The same things were measured in two ways. Each way mixes the same 8 hidden numbers, adds some noise and spreads widely along 6 directions of its own, which tell nothing about the thing.
Some things both ways: the first way, then the second way.
[-14   6  12  -1   0 -28   1 -22 -13   7 -36  -9 -11  -3   8  -3 -14 -23]
[  7   1   9  -4  -1   5  -4  -3   3  29   4   4  -6  12   9   3  -1   5
  -6 -20 -27  -3]

[  7   9  11  -1   7 -29  21   5  10  26  -7   5   5 -27 -32   7  21 -12]
[  5  -2   8  -1   9  12  14   1  -1  -4 -15   1   9  11  12  25  13  -5
 -18  10   9  -2]

[-23  14 -20  -5  -1 -10 -10  -9  -9 -14  -7  11  -6   6 -14 -28 -13  -7]
[ -7   9   5   2  -5  30  13   9   0  10  -5  -6  -8 -13 -10   3   9  -3
  -5  -2   6   2]

[  9   1  20   9  24   4  12  27  21  13  10   4  -4 -11 -29  -8  31  -6]
[ -4   0 -15  18  22 -19  -6   4 -18  18  -1   3  -1  13  -6   2  19   4
  37 -26 -14   7]

[  7  10 -23  -9  -5  -5  27   4  16  27  32  15   7  -8 -30 -17  -3  -6]
[ -3  12  -2  -1 -23   0 -14 -13   8  12  22   1 -18  -7  11  -1 -13   1
   0 -30 -16   0]

[ 17  12   1 -10  -8  -6 -25  20  16 -28  -2   4  14  -6 -23 -14  28  16]
[ -5  -9 -16  38  -2 -26 -19  11 -14  19  10   1   2 -15 -21 -26  36   5
  32  26   9 -18]

[ 21   5  30  28  12  -5  19 -15  32   9  22 -21   5   7  14  -3  18  14]
[ -3   0   1   0   2 -13 -12 -11 -18   8 -10  10  22  11  22  18  -9   0
  -8   1  17   1]

[-18   7  32   0  12 -31  15  21 -20   7 -38 -15 -16  -1  -4  14  15 -17]
[ -7   1  -4 -34  -4  -3   3  11  -4 -12   8   7   3  16  -1 -15 -20  -5
  17 -49  -8   6]

[ -3  39 -12  16  11 -20   7 -22  -3  13  19   8 -41  -2 -25   6   0  13]
[  1  -5   5 -19  -5   5   0  -1 -12   7   0   0 -10   8  13  24  -5  -2
 -18 -10 -17  -9]

[-12   4 -15  -4   2 -38  14 -10  -2   6 -19 -22  21   7 -13 -16  -2 -31]
[-11  17  15  -7  11  -1  -7  -7   5  15   4  11  26  -1  -1 -45  -5  10
  27 -24  16  -8]

[  2   6  10  -3   7 -31  -2 -15  13  -2  -3  -6   9  12 -16 -21   4  -9]
[  5   5   6   3  -6   3  17   7 -14 -12  -5   2   2 -15   3  12   8 -11
  10 -13  22  21]

[ 26  -2   9   9  -2  11  35   3  41  28  30  -5   8  -4  -3  -7  10 -18]
[ -1  15  -5   8  14  -6  -7 -13  -2  18  -7  -4  -2   3   0  17  19   6
   9  10 -16  -9]

[  5  21  12  -5   8 -31  21  16  13  13 -13  10 -16  -3 -39   2  20 -18]
[ -9  10  20 -28 -14  30  14  18   8   1  19  16   4   1  -2  -8 -20  -4
 -17 -16 -17  14]

[ -5   5  28  16   2 -14 -16  -6  -9 -22 -21 -15 -17  20  13 -18   6   7]
[-18 -12  20 -22   4  17  11  22 -26 -26   8  19  11  -6 -22  -3   6 -14
  17   7  14  -3]

[ 13  23   2  14   2 -28   3 -29  21  -4   9 -17  -4  12  -7  -3  10  -2]
[ 10  11   2 -15 -12 -10  13  10 -17  -6 -13   4  15 -10   4 -12   7  -4
  15 -22  28   1]

[ -4   9  10   1 -15 -20  -5  15  -9  -6  -8  -4 -10   0 -13 -11  14   4]
[ -8  -7   3 -17  -4 -10  -4  15 -10 -10  12   7  -7 -14 -33 -42  10 -10
  48 -17   8 -12]

[ 14   3  -3  16  -9   8  -3 -18  11  -8  14  -5   4   2   8 -13   1   2]
[ -8   5  10 -11 -20   8   2   4 -11 -12   8   3   8 -10  14  -3  -2   1
 -16  -3  18 -12]

[  0  -1 -35  23 -16 -13   5 -32   6   2  -5 -23  20   7   5 -50 -18   0]
[ -6 -10   9  12  20  28  15   2   6  -2  -7  -9 -15   6  -8  36  19 -10
 -16  29 -16  -2]

[-13   6   1  13   8 -12   1   0  -6 -13 -14  -9  12   5   1 -20   7  13]
[-14  -5 -12   7   9  -1 -11   1 -14  13  -9  -7  -4   4  -9  -5   7   1
  22 -13  12  -1]

[ -1  20   7 -14 -11 -41   4 -19   3   2   0  -3   1   9  -5  -3  -7   0]
[  3 -16  -4   6 -28  -8  -3  16  -9 -19  19  16   0   2  19  12  10 -11
 -24   9  10 -13]

[  9  29  -4   8   6 -25   3  -7  22   7  23   0 -15   0 -36  -8  19   9]
[  5   1   1  11  14   5  18   2 -12  -2 -28 -10   1  -4  -2  39  26 -11
  -7  33  14   6]

[  6   3  19   5   5 -18  31   5  13  13   1  12  12  -3 -18  -5  13  -8]
[ -8   0 -17  14   1  -2  -1   8 -28   4 -15 -11  -1  -2   4  21  18   2
  -5   4  14  -3]

[ 16   1  40  -3  13 -16   6  16  11   8 -26  17   5 -19 -19   0  24   1]
[  1   1  -1 -10  -9  18  12  15 -16  -4  -4  -4 -22  -7 -11  22   5 -15
  12 -23  -4  13]

[ -2  14  27  -5  19 -14  -9 -15   3 -12  -5   4  -9   1  -2  20   9 -16]
[-14  14  19 -23   8  18   3   4 -19   3  -4  11  12 -12 -16 -30  11   4
  33 -18  27 -29]

[  7  12  34   7   3   0  35 -13  28  18  36  13 -17  13   3  10   1 -17]
[  1  17  -7  -8  -6  -9   0   2 -36   8 -22   2  13 -11   3  10  20   6
   9   0  30 -18]

Other things, the second way, with their names:
k_197: [ -3 -11   4 -18  -1  -5   9  29 -24 -38  13  31  24  15   3 -14  20 -11
  10  -6  27 -30]
k_19: [ -9   6  23  -1  20  17   8  -2 -14   7  -7  11  15  -2  -2   8   8  -1
  16  -2  11   4]
k_883: [ 13   1  13  -9 -13  20   8   1   2   3 -13  10  -2  -5   2  28   5 -14
 -22  25  10  -1]
k_380: [ -4  -2   5 -14  -2  24  17  20  -1   0   6  -4 -17   7  -3  -2   5   1
  -2 -35 -18  -4]
k_644: [ 17  12  15 -28 -12  13  30   8  -8 -28 -11  12  -8 -15  -8  29  12 -27
  15  -8  14  10]
k_217: [ -2   7  -5 -25 -17  -7 -13  -1  -7  -3  -3  18   5 -10 -16 -15  -7 -10
  31  -7  29  -8]
k_254: [ 20   2   1  38  21 -20   2 -18  -1  48 -35 -21  24  13  33  34   4  12
 -29  21  -4  39]
k_938: [-12   8 -18  -1   7 -10  -1   3 -16 -18  -6   3   0  -5 -18  13  11 -12
  39  -1  10   5]
k_625: [ -5 -15 -19  12 -15  -6 -21  11  -4  20  18   6  -7  19  15  10   0   5
 -30   1 -23 -14]
k_120: [-12  -1  -1  29  -2   8 -16   7  -9  31  13  -2   0   0   8  -3  15  16
 -17   7  -9 -16]
k_328: [-13   1   5   9   1  14 -18 -20  17  28  11  -2 -17  -1   1   7 -20  -1
   1 -12 -22   8]
k_574: [ -7  -1   7 -13 -16  20  -4  -3  -8  -6   3  15  -1   0  12  24 -10  -9
 -20  -3  14  -5]
k_853: [-24   9  -2  20  -3   8 -14 -16  15  42   8 -33  -5  -8  10 -13 -31  19
 -16 -14 -24  30]
k_858: [-14  -7   7   6   7  18  -7 -10   2  14   0  -6  -4   5   4  23  -9  -3
 -19  19 -12   6]
k_629: [  1  -2   1   3  16 -13  -7  -4 -12  18 -14   0   8  10   0   2   1   2
  21 -14  -1   9]
k_27: [  2 -11 -22  36 -11 -15 -20  -1   8  35  12 -16 -18   8   8  18  11   8
 -31  32 -36  -3]
k_258: [ -3  14  -2 -17   1  -1   7   4   2   4   1  -8  -4   2  -3 -17  -3   5
  12 -33 -16   1]
k_321: [  8   1  13  15  -7 -10   0  -7  -6   6   1   6  13  -8  17   8   5  -1
  -8  10  13   9]
k_313: [ -5  -3 -19 -28  -5  12  14  21   2 -29  -5   6 -20   7 -24   5   1 -23
  26 -26   1   0]
k_382: [-15 -13  13   7  -1  11   1  15   4  -7  29  11   3   4   0 -15   1  -2
  -3  -6 -10  -3]
k_237: [-21 -23 -14   4   0  -5 -15  18 -32  -7  16   7  -2  22  11  12  -4   1
  -7 -26  -4  -5]
k_964: [ -5   1 -11   0  12 -20 -12  -1 -27   2 -16   3   8   3  -6   0  18  -1
  33  -3  18 -18]
k_178: [  5   5   0  -4  -5 -18  -9   5  -7  23   6  14  22  17  19 -13  -2  13
  -8 -13  -5  -7]
k_922: [-12  -8   2  15 -14  19   1  11  -9  15  11 -12 -11   0  11  12  -5   6
 -31  -9 -10   9]
k_975: [ -5  -1 -16  18  21  -2   1   6   4  25  -1 -24 -30   4 -23  -4  17   4
  30 -16 -42   6]
k_177: [  2   3   4  -6 -10 -17  -7  -1 -13   7  -4   8  24   1  16  -4  -5   2
 -10   5  18  -4]
k_356: [ 11  -6  -8  -7  -4  -5  12  25 -16 -13  -2  17   6  11  -3  13  22 -10
   3  -7   5  -2]
k_605: [ 23  15  18 -11 -16 -11   5   2  -2  26  -5   8   3 -19  -5 -23   0  -5
  25 -23   2  15]
k_920: [  4   5  -2  17 -21  -9 -10   0   6  34   4 -11   4  -7  14 -10  -5  12
 -22   4  -7   6]
k_491: [-12   7 -14   1   0   4   8  10 -15 -10  -8  -3   4   1   0  20   1  -5
   3  -9  10  19]
k_957: [ -4  -7   3  23   1  -7 -20 -14   5  27  12   3  -5   1   3  17  -6  -3
  -1  15 -22  19]
k_465: [-14   1   3  21  20  -2  -4  -7 -17  24 -14 -17   8  -3   3   4  12  10
   9   5   6   5]
k_7: [  5  -4  -5  18   4 -26  -1  27 -28  11  18  11   2   4  -5 -29  28   7
  42 -44 -13  -1]
k_520: [  9   5 -11  -7   0 -11  14  27 -20  -9  -9  12  19   3  -7 -14  19  -3
  26 -21  23   5]
k_821: [-11  -6   5  24  12 -11  -5  -3 -18  13   4  -4   7   1   9   9   7   5
   6  -4  -4  10]
k_53: [ -9  -3  24   0  -3  10  -9  -4 -16  28  -5   6  23  -8   9  -1 -13   4
 -12   7  16  15]
k_599: [ -2 -11 -18  28  -2  -6  -9   6   8  19  14  -7 -22  10   1  12   7  -2
  -3  -5 -33  18]
k_875: [  5  13  -7  19  -4 -17 -18 -20  -4  34 -16  -4  12  -4  19  15  -2   7
  -6   9   9  10]
k_987: [ -3  -5  12   0  21   7  -5  -1  -5  16  -7   8   7   5 -15  -9  14  -1
  22   6   1 -11]
k_670: [  1  -6  -3  25   5 -29 -19   5 -21  27  11   8  -3  -9 -16 -21  24   4
  44 -10  -9  -6]
k_684: [  2 -16  11 -15  21  10   5   0 -12  -8 -11  14  -5  14  -9  28  26 -13
   4  24  -2 -30]
k_983: [-10   2  20 -21  17  38  13   9   8   8  -2   9   3  12 -14  -6   1   0
   1  -6  -6  -8]
k_517: [ 11   7 -11  25  -8 -16 -12 -14  -1  26  -6   3  14   7  28  23  -1   4
 -14  -1   9  20]
k_852: [ -3 -18 -12   3  -5   1  -2  21 -13 -14  10  15 -14   7 -16   5  19 -14
  12   4   5 -15]
k_458: [  9 -13  10 -12 -10 -10 -10  13  -3   3  31  25  -7  15   2 -12  -5  -8
  14 -37 -25  -5]
k_659: [-17  -5   7  12   6  20  -8  -9  -5  25 -15 -16   1 -14 -14  -2   3   4
  -5  32  18  -5]
k_358: [ -6   0  15 -10  -7  17   3   2   1   3   7  11   6   1   3  13  -8  -7
 -18   7  -3   5]
k_711: [ -2  -7   1  -3 -16   8   9  23  15  -6  23  10   0   1  -6 -17  -1  -8
 -11   2 -13   8]
k_183: [ -2  -2  10 -14   8   6  12   7 -33 -18 -18  12  19   3   8  14  20  -4
   3   3  38 -21]

Some of these things the first way, each followed by its name:
[ 15 -15  21  17   7  -8 -11  14  -1 -34 -47 -24  36  -3   7  -8  35  -5] => k_853
[  9  16   1  10  12 -15  -9   1  11   0  -2  -3  -5 -17 -26  -5  24  14] => k_987
[ -2   4 -16  24  10  -5 -26 -20  -3 -22  -2 -20   2  13  -5 -36   5   6] => k_821
[ 14 -12   2   9 -16 -13  11  -9  18  22  11  -8  20 -10 -12 -31   5  -8] => k_321
[-10  10  11   1  -5 -26  20  -9  20  20  39  -9  -9  23 -12 -27  -3  -6] => k_957
[ 22   2  -9  19  -6  -3  16   7   8  33 -12   2   2 -41 -16 -16  12  21] => k_684
[-13  17  -7   1 -14  -7  17 -20  18  35  57   9 -38  17 -14 -30 -26 -11] => k_644
[ -2  22  17   4  11 -23  12   0   5   2   4 -12 -24   8 -15  22  19 -27] => k_258
[ -2  15   8  16   5  11  16   3  16  11  45   1 -23   7  -9  -7   9   9] => k_964
[-15 -21  22  27   3  27 -29  -4 -14 -29 -11 -19  -3   5  29 -24   4  -6] => k_465
[-26 -15  -9  16 -15   2   9  -9 -20   1 -13  11  10   2   0 -47 -18 -12] => k_922
[ 17  -2  37  11  12  16  -8  -2  31  -6  30 -11   7  -2  15   4  22  14] => k_328
[  4  12  27  -2   9  14   3  52   8   0  -3   9 -17 -23 -12  12  35  22] => k_313
[ 24  13  38   1  17 -27  13  16  31   2 -13  -1   5 -12 -27  15  43  -7] => k_520
[  2  24  -5   5  15   2  -9 -17  17 -17  32  15 -10   4 -25  -2  12   0] => k_120
[ -5 -11  38   4  -6 -11  -7  15 -10 -14 -26   5  18 -17   1  -3  23   9] => k_659
[ -6  -2 -16  20 -14  20 -16  -9   6  -7  31  -4 -12  11  -1 -50  -8   8] => k_670
[ 11   9  16  -2   7  -8   0  26   1   4 -18   5  -7 -25 -22  10  28   1] => k_197
[  2   9  42   0  25   2 -11  20  10 -28 -15  -9  -8  11   8   9  26   3] => k_491
[ 37  27 -11  10   2   4 -27  31  28 -26  -2   2  -5 -27 -41  -2  53  33] => k_711
[ 10  -3  17  -1   4 -11  32   3  37  30  29   0  20  -7 -15 -15  11  -9] => k_517
[ -7  18 -15  -2  -3 -32  10  -3  -1   8 -25  -2  -4   1 -18 -24  -7  -4] => k_356
[-21  26 -22  -4  15 -45 -14 -19 -16 -10 -20   1 -19  16 -41 -23  -5 -24] => k_7
[ -7  26 -23   3   7 -23   0 -26  -2  -4  -2  -2   0  10  -4 -22 -17  23] => k_574
